The same things were measured in two ways. Each way mixes the same 9 hidden numbers, adds some noise and spreads widely along 6 directions of its own, which tell nothing about the thing.
Some things both ways: the first way, then the second way.
[-0.02 -3.13 -2.18  0.27 -2.87 -0.68 -3.38 -0.82  0.12 -0.55 -0.48  1.91
 -1.59  0.63  2.28]
[ 2.02  0.84  0.61  1.62 -1.33  0.18 -0.23 -0.28  0.12 -0.66  2.05 -0.19
 -0.26  0.94  1.23  1.50]

[ 0.48  3.59  1.19 -1.40  1.65  2.09 -2.48 -0.41  3.27 -2.01  1.31  2.33
  0.57  0.79 -3.59]
[-0.72 -0.93 -0.05  0.29  0.81  0.46  0.36  0.55 -1.71  1.01  0.25  1.65
 -0.86  3.16  2.52 -2.60]

[ 0.15  1.87  1.52  1.63  2.25 -0.76 -0.10  0.25  1.36  0.60  0.89 -0.90
  1.00  0.79 -0.92]
[ 1.09  0.48  2.82 -0.64 -1.36 -0.29  0.44 -0.41 -0.07 -2.18  0.37  0.19
 -0.14  2.20  3.54 -0.19]

[-1.92  1.75  0.59  1.71 -0.35  2.10 -0.50  1.07 -1.45  1.23  0.43 -1.71
 -1.07 -3.95 -1.67]
[ 0.77 -1.52 -0.27  1.49  0.62  1.37 -1.46  0.05  0.64 -0.98  0.04  1.01
  0.05  1.33 -0.04 -2.40]

[-0.56  1.64 -0.09  2.35 -1.13  0.33  1.10  1.52  0.23  0.41  0.98 -1.00
  2.75 -1.41  0.57]
[-1.69  0.23  0.32 -0.47 -0.82  1.43 -0.51 -0.57 -1.44 -1.27 -0.15 -0.70
  1.14  0.77  0.27  0.82]

[ 0.11 -0.75  1.57 -1.78 -0.19  0.55 -2.63  1.02  0.03  0.35  0.37  1.09
 -0.81 -1.99 -2.12]
[-0.12 -0.50 -1.32  0.58 -1.24  2.00 -0.13 -0.37  0.17 -3.19 -0.72  1.46
  0.62 -1.14  1.09 -0.16]

[-0.05 -1.92  0.83  2.27 -1.14 -4.06 -0.98 -2.96 -1.19 -0.17  2.51 -1.75
 -1.98  1.47  0.49]
[-1.10  1.01  0.54  0.96 -1.10  1.09 -0.08  0.67 -2.22  1.82  1.38  0.89
 -1.52  2.02  0.67  1.04]

[-1.54  0.38  1.28  1.27 -3.41  1.54  0.02  0.72 -0.16  1.11  1.66 -1.11
 -2.51 -3.45 -0.52]
[ 1.34 -0.53  0.53 -0.08 -0.56 -2.00 -0.40 -0.65  1.21  0.60  3.13 -2.18
  1.67  0.95  1.09 -0.70]

[ 0.95 -0.12 -1.18  0.25  0.51 -0.18 -1.22  1.24 -0.61 -0.87 -0.88 -0.93
  0.57  0.38  0.62]
[-0.37  0.09 -2.36  0.13  0.72  0.14 -0.03  1.76 -2.23  0.26  0.94 -2.79
  0.64 -1.57 -2.05  2.37]

[ 0.86 -1.03 -0.44 -0.12 -0.86  0.21 -1.61  0.45  0.16 -2.08  0.18 -0.01
 -0.35 -0.37 -0.52]
[ 1.64 -1.52 -2.00  1.84 -1.06  0.93  0.10  1.99  0.49  0.39  1.75  0.70
  0.94  1.15  0.41 -0.32]

[-1.25 -0.95 -0.01  0.88  0.24  0.28 -1.91  0.35 -1.24  0.65 -0.87  0.27
  1.39  0.17 -1.08]
[ 0.87  0.62  0.79 -1.58 -0.34 -1.79 -0.11 -1.12 -0.35 -2.29  0.24 -0.64
  0.57 -1.22  0.55  0.05]

[-1.09 -1.39 -0.42 -1.74 -0.11  1.28 -0.84  0.07 -0.74  2.81 -0.72  1.12
  0.96  0.54 -1.41]
[-0.87  1.17 -0.86  0.16 -0.84  0.56 -0.15 -0.71  0.86 -0.96  0.95 -0.75
  0.70 -0.06  2.03  1.23]

[ 0.56 -3.15 -0.88  0.04  0.30  1.97  0.12  1.23 -0.97 -0.22 -2.90 -0.51
  1.78  1.39 -0.98]
[-0.03 -0.82 -3.37 -0.50  0.45 -1.11 -0.69  0.34  0.00 -1.28 -0.49 -2.64
  2.24 -0.82  0.00 -0.17]

[-1.17 -0.54 -0.37 -0.10  0.31 -0.59  0.42  1.03  0.09  1.11  0.13 -0.72
  0.53 -1.26 -1.31]
[ 1.00 -1.07 -0.63  0.13 -1.75  1.89  0.39  0.28  0.65 -5.34 -2.26  0.46
  0.94 -1.20  1.75 -0.51]

[-1.86 -1.92  0.93 -1.37 -0.86 -2.25 -1.47 -0.82 -1.40  2.70  0.88 -0.71
 -2.10  0.71 -0.39]
[-0.08  1.76  0.99  0.14 -2.02  1.51  0.78  0.37 -1.21  0.00  1.66 -0.66
  0.00 -1.64  0.44  3.73]

[-0.98  1.64 -1.32 -1.43  2.32  1.88  1.18 -0.11 -0.19  1.68  2.29 -0.96
  1.63  0.29 -2.34]
[ 0.30  0.08 -0.16  0.69 -1.15  0.02 -0.57 -0.08 -1.61 -0.78  0.47 -1.69
  0.51 -1.22 -0.01  1.20]

[ 0.09  0.13  1.30  0.73 -1.11 -0.10 -1.46  1.74 -0.08  1.28 -5.00  0.36
 -1.51 -1.32 -2.39]
[-0.36  2.43 -1.88 -0.44 -3.82 -0.61  1.55  0.36 -0.31 -1.15  1.39  0.81
 -2.44 -1.67  2.79  2.20]

[-2.09 -4.28 -1.91 -0.43  0.82  0.58 -2.32 -0.71 -3.62  1.75  0.19  0.91
  1.44 -1.94 -0.11]
[-0.62 -0.55  0.32  1.54  1.64  0.17 -1.51  0.69 -0.11  0.63  3.18 -1.60
  0.72 -0.38 -1.31  0.25]

[ 0.05  0.42 -0.59  2.12  2.18  0.72 -1.48  1.83 -1.33  0.71 -3.79 -1.44
  1.26  0.95  0.65]
[ 0.74  1.77  1.04  0.20 -0.50 -0.20  0.30  0.49 -1.16 -0.96  1.18 -0.52
 -1.26  0.07  0.98  2.25]

[-0.54  0.96  0.86 -0.25  0.02 -0.16 -1.42  0.85  0.46  1.55 -0.79  0.15
 -0.64 -1.07 -2.05]
[-1.09  0.72 -0.84  0.56 -1.48  2.68  0.50  0.09  0.50 -2.71 -0.93  2.32
 -0.91 -0.06  2.48 -0.15]

[ 2.77 -2.40  2.58  2.14  1.17  0.41 -3.33  1.42  2.63 -3.23 -1.62  1.12
  0.23  0.48 -1.89]
[ 0.08 -1.11  0.08  0.23  0.31 -1.20  0.09  1.99  2.17  0.69  1.45  0.20
  0.84  1.53  2.84 -1.92]

[-2.65 -0.64 -1.27  3.26 -2.25  2.12 -1.19  0.83 -1.60 -0.37 -0.82  0.08
  2.41 -0.40  0.39]
[-0.39  0.25  1.78 -0.56  0.80 -2.21 -0.77 -0.01 -0.96  1.66  2.48 -1.07
  0.71  0.59  0.18 -0.09]

[-0.78  1.41 -0.08 -1.95  3.55  0.38  0.05 -2.51 -1.57  3.50  4.95  0.01
  1.61  0.53 -2.17]
[ 1.10  1.79  0.99  0.34 -1.71  0.67 -2.08 -2.83 -1.29 -2.04 -0.50 -1.01
 -0.07 -0.72 -0.81  1.82]

[-1.00  3.16  0.26 -0.81  2.32 -0.57  0.18 -1.48  0.55  0.69  1.91  0.71
  1.90  0.01 -3.04]
[ 0.25  0.60 -0.06 -1.71 -1.80 -1.39  0.77 -0.48 -1.71 -1.12  1.56 -0.80
 -0.69 -0.31  1.61  0.27]

[-5.10 -0.70 -1.19  2.54 -6.79  3.08 -3.01  1.66  0.14 -0.86  0.08  2.28
  0.32 -4.15  1.54]
[-2.30 -1.70  2.01  0.41  2.04  2.12 -1.10 -0.63 -1.27 -0.76 -0.09  1.40
  1.10  1.30  1.90 -2.97]

[-0.62  3.67  2.20  2.10 -0.41 -0.66  0.65 -0.02  0.76 -0.07  3.43 -2.27
 -1.15 -1.80 -1.80]
[ 0.26 -0.05 -0.82 -1.98 -0.37 -1.36  0.30 -0.74  0.52 -2.65 -0.77 -0.72
  0.26 -1.30  1.18 -1.56]

Other things, the second way, with their names:
<436>: [-0.32  1.25 -0.18  0.25 -1.93  0.25 -0.33  0.02 -1.46  0.24  1.91 -2.00
 -0.22 -2.20 -0.94  2.71]
<99>: [ 0.56  0.36  1.24  0.70  0.24  2.01 -0.23  0.45 -1.80 -1.17 -1.90  1.07
 -0.60  3.38  1.34  0.06]
<88>: [-0.20 -0.36  0.62  0.39  0.42 -1.50  0.12  0.34 -1.39  0.45  3.48 -1.87
  1.10  0.10 -0.15  0.93]
<429>: [-1.69  0.75 -2.07  1.01 -1.75  0.76 -0.03  0.36 -1.82  2.53  1.51 -0.10
 -1.11  0.50  0.07  0.74]
<156>: [-0.23  0.66 -1.43  0.04  0.78  0.43 -0.68  0.48 -2.79 -2.88 -2.26 -0.08
 -0.92 -1.07 -0.71  0.93]
<386>: [-1.31  1.12  0.50 -1.07  1.19 -1.84 -0.17  0.21 -2.05  1.97  3.05 -2.08
 -0.74  0.99 -0.28  0.63]
<164>: [-0.22  0.73 -0.46  1.49 -1.54  3.11 -1.11 -0.92 -0.62 -2.49 -1.16  1.00
  0.11 -0.83  0.67  1.29]
<48>: [-1.39  0.06 -1.41 -0.61  0.56  0.62 -0.32 -0.48 -4.42 -2.87 -1.10 -0.33
 -1.33  0.26  1.34 -0.10]
<141>: [ 1.38  0.00  0.09 -0.37 -2.72 -0.55  0.47 -0.58 -1.48 -0.53  2.45 -2.17
  1.07 -0.68  0.29  1.80]
<22>: [-1.56  1.00 -1.08 -0.89  0.79  1.05 -0.18 -0.23 -3.22 -2.11 -2.63  0.07
 -0.73 -0.92  0.15  0.77]
<139>: [-0.16  1.01 -0.97 -0.98  0.75  0.71  0.55  0.02  0.74 -3.20 -0.68 -0.29
  0.41 -0.78  0.08  0.81]
<70>: [-1.00  1.30 -1.77  0.33 -0.29  0.10 -0.52  1.34 -2.38  0.81  2.07 -2.58
  0.21 -0.87 -2.33  3.36]
<487>: [-2.55  0.38 -1.26  1.07  2.12  0.13 -0.96  2.47 -1.95 -1.30  1.30 -3.09
 -1.53 -2.47 -0.42  1.15]
<92>: [ 0.28 -1.15 -2.72 -0.09  0.76  0.87  0.77  1.12  2.50 -2.80 -0.66  0.78
  2.05  0.08  1.13 -1.41]
<263>: [-1.01 -0.11 -0.88  0.33  0.53  0.86 -0.34  0.49  0.32  0.10 -0.11  1.00
  0.41  1.92  1.47 -0.96]
<82>: [-1.16  1.25  0.51 -0.48 -0.34  1.87  0.09  0.34 -2.05 -2.53 -3.01  2.31
 -1.21  0.52  2.91  0.59]
<110>: [-0.29  0.87 -1.61 -0.02 -0.22 -2.03 -0.24  1.08 -1.92  2.65  2.31 -1.84
 -0.64 -0.74  0.10  1.36]
<459>: [ 0.06 -0.44 -0.25  0.78 -1.59  0.75 -0.46  0.69  1.56  2.06  2.99 -1.39
  1.44 -0.89  0.40  0.27]
<476>: [-0.40 -1.05 -1.43 -0.36  2.56 -0.11  0.17  1.51  1.26 -1.56  1.17 -1.80
  1.34 -0.53  0.43 -1.22]
<178>: [-3.73  1.86 -2.06 -0.52  2.27 -0.09 -0.59  0.72 -2.70 -0.51 -0.77 -0.29
 -1.84  1.41  1.97  0.31]
<517>: [-1.52  0.45 -2.80  0.45  2.66  0.33 -1.18  1.18 -1.36 -0.67 -2.48 -0.42
 -0.90  1.61  0.54 -0.57]
<509>: [-0.26  0.06 -0.03 -0.10 -0.50 -0.29  0.01  0.04 -0.62  0.89  1.77  0.41
  0.32  1.50  0.14 -0.04]
<2>: [-0.79  0.85  0.13  0.38 -2.11 -0.67  0.40  0.64 -1.71  0.34  1.93 -1.07
 -1.16 -1.05  1.17  1.60]
<18>: [-0.18  0.56  0.73 -0.34  0.01  0.03  0.35 -0.09 -1.57 -0.81  0.01  0.21
  0.57  1.68  1.35  0.86]
<518>: [-2.28  0.98 -0.32 -1.93  1.23 -0.68  0.28 -0.15 -1.81 -0.72 -0.59 -0.22
 -0.24  0.38  1.10 -0.06]
<450>: [-0.83  0.82 -3.75 -1.39 -0.71 -1.87  0.96  1.40 -0.97 -0.25  0.84 -0.74
 -0.05 -0.93  0.97  0.98]
<317>: [-0.10  0.93 -0.19 -2.24 -0.51 -2.34  0.69 -0.37 -2.99 -1.64  1.47 -2.60
  0.90 -1.09 -0.55  2.28]
<334>: [-3.24  0.38 -0.66 -0.05  2.40  0.65 -0.07  1.36 -1.06 -0.31  0.34 -0.37
  1.00  1.84  1.16  0.64]
<39>: [-0.25 -0.40 -0.37  1.41 -0.63  2.16 -1.18 -1.18 -0.75 -0.59 -1.08 -0.62
  0.41 -0.66 -0.08 -0.91]
<352>: [-1.25  0.00  0.33 -0.91  1.46 -2.88 -0.04 -0.05  0.15 -4.39  1.58 -2.84
 -0.49 -2.92  2.62 -0.84]
<191>: [-0.95 -0.57 -1.05  1.33  0.48 -0.28 -0.56  0.62 -2.52  0.41  3.13 -0.61
 -0.18  0.01 -0.32  0.48]
<282>: [-1.28  1.23  0.52 -0.18  1.75 -0.17 -0.77 -1.15 -2.75 -1.54  0.30 -0.59
 -0.25 -0.66 -0.78  1.58]
<478>: [ 0.74  0.77 -0.60 -0.41  0.42 -0.94  0.87  0.67  0.20  1.12  3.06 -1.03
  0.89  0.79 -0.41  1.86]
<491>: [ 0.72 -0.84 -0.02 -1.20  0.84 -1.66 -0.23  0.60 -0.50 -0.58  1.23 -2.21
  1.55  0.90  1.47 -0.50]
<197>: [-1.85  0.38  0.55 -0.02  2.17  1.03 -1.91  0.56 -2.61  3.28 -0.44 -1.33
  0.51  1.92 -0.69  0.01]
<23>: [-0.58  0.53 -1.00 -0.34 -1.17  0.33  0.08  0.98 -0.33 -0.87 -0.74 -0.16
 -0.50 -0.94  1.22  0.19]
<56>: [ 1.57 -0.48  0.22 -0.55 -0.42 -2.03  0.95  0.28 -0.49 -1.59  2.12  0.10
  1.85  0.27  1.49  0.85]
<260>: [-3.01  0.58 -1.89  0.48  0.75 -0.78 -0.23  1.10 -2.41 -2.25  0.81 -0.79
 -1.44  1.10  3.34  0.75]
<470>: [ 0.14 -0.77 -0.66 -0.52 -0.99  0.45  0.95  0.05 -1.58 -1.80  0.24  1.58
  0.16  0.41  1.81 -0.86]
<268>: [-1.30  1.12 -0.50 -0.21 -0.05  0.01 -0.45  0.80 -3.18  1.49  1.03 -1.83
 -0.58  0.36 -0.97  2.16]
<468>: [-3.12  1.13 -0.98 -0.10  2.38 -0.32 -0.49  0.30 -1.57 -1.77 -0.33 -1.04
 -1.14  1.19  2.42 -0.17]
<454>: [ 0.60 -1.87 -1.58  0.81 -1.33  1.04  0.27 -0.24 -0.04 -2.37  0.72  0.57
  1.67  3.45  2.91 -1.66]

Some of these things the first way, each followed by its name:
[-0.05  0.85  0.34  0.56 -0.75  0.40 -0.08  1.00  0.27 -0.28 -0.40 -1.20
 -0.28 -0.78 -0.01] : <141>
[-1.77  1.62 -1.04  0.48  1.72  0.42  0.09 -0.84 -1.39  1.99  0.25 -0.27
  1.93  0.17 -1.84] : <386>
[ 1.00  3.60  1.69 -1.90  5.98  2.27  0.76  1.03 -0.58  0.94 -0.66 -2.14
  1.49 -0.37 -3.35] : <48>
[-0.14  1.23  0.42 -1.86 -0.20  0.16 -1.54  1.71  0.45  1.09 -1.64  1.77
  1.19 -1.21 -2.42] : <317>
[ 0.56 -2.47  0.89 -0.19 -0.09 -1.34 -1.11  1.04 -2.59  2.01 -2.36 -1.49
 -1.40 -1.19 -0.79] : <70>
[ 0.72  2.02  2.28 -0.74 -0.30  0.85 -1.77  0.46  2.04  0.00  1.96  1.39
 -0.39 -1.17 -2.67] : <263>
[ 0.04 -0.22  0.24  1.08  0.65  0.28 -1.72  2.06 -0.33 -0.08 -1.40 -0.90
 -0.09 -1.55 -0.13] : <476>
[-0.22  0.82  2.00 -1.72 -0.72 -0.39 -1.74  1.01 -1.11  2.08  0.03 -0.71
 -2.37 -1.13 -2.01] : <478>
[ 1.05  0.86  1.13 -0.49 -0.64 -0.11 -0.37  0.87  0.64 -0.78 -0.50  0.04
  0.25 -0.12 -2.50] : <450>
[ 0.83 -0.42  0.70  0.34  0.04 -0.45 -0.88  0.38 -0.43 -0.66  1.61 -1.91
 -1.20 -0.77 -0.42] : <88>
[-1.61  0.25 -0.88 -1.00 -3.21 -0.14 -0.37  1.03  0.02  1.15  0.77 -0.05
 -0.95 -1.42 -1.13] : <92>
[ 0.89  1.02  0.59 -1.32  1.53  2.06  1.01  2.57  0.06  2.26 -2.16 -0.63
  0.02 -3.47 -2.71] : <260>
[-1.02 -0.68  0.04 -1.28  1.27  3.25 -1.17  0.57 -1.34  1.07 -2.35  0.55
  0.79  0.50 -3.19] : <110>
[-0.61  1.10  1.32  3.70 -0.46  2.19 -0.98  0.59  0.12 -1.84  1.29 -0.80
  2.26  1.06  1.56] : <197>
[ 1.12 -0.76 -0.43 -1.04  1.67  1.48 -2.10  0.66 -0.85 -1.14 -0.22  0.41
  1.06 -1.39 -1.34] : <191>
[ 0.63 -3.93 -0.42  1.21 -1.35 -3.06 -3.36 -0.77  0.92 -0.83  1.52  1.75
 -2.16 -3.74  0.61] : <352>
[-3.91  0.24 -2.02 -1.00 -3.08  0.76 -0.89 -0.49 -0.94  2.68  0.07  2.41
  1.29 -1.51 -2.62] : <509>
[-1.49 -1.06  1.64  1.07 -1.57 -0.68 -2.11  0.32  0.30  0.05 -0.61  0.76
 -0.26  0.49 -0.40] : <82>
[ 0.52  1.26  2.63 -1.01  0.65  1.05 -3.00  1.29  0.92  0.00 -0.90  0.69
 -0.88  0.13 -2.14] : <22>
[ 0.58  0.87  0.32 -2.22 -0.74  0.32  0.87  0.42  1.50  0.71  0.74 -0.02
 -1.27 -1.73 -2.16] : <454>
[ 1.55  3.07  0.81  0.51  3.78  0.96  0.07  0.29  2.46 -2.38  3.62  0.24
  3.96  0.82 -0.57] : <491>
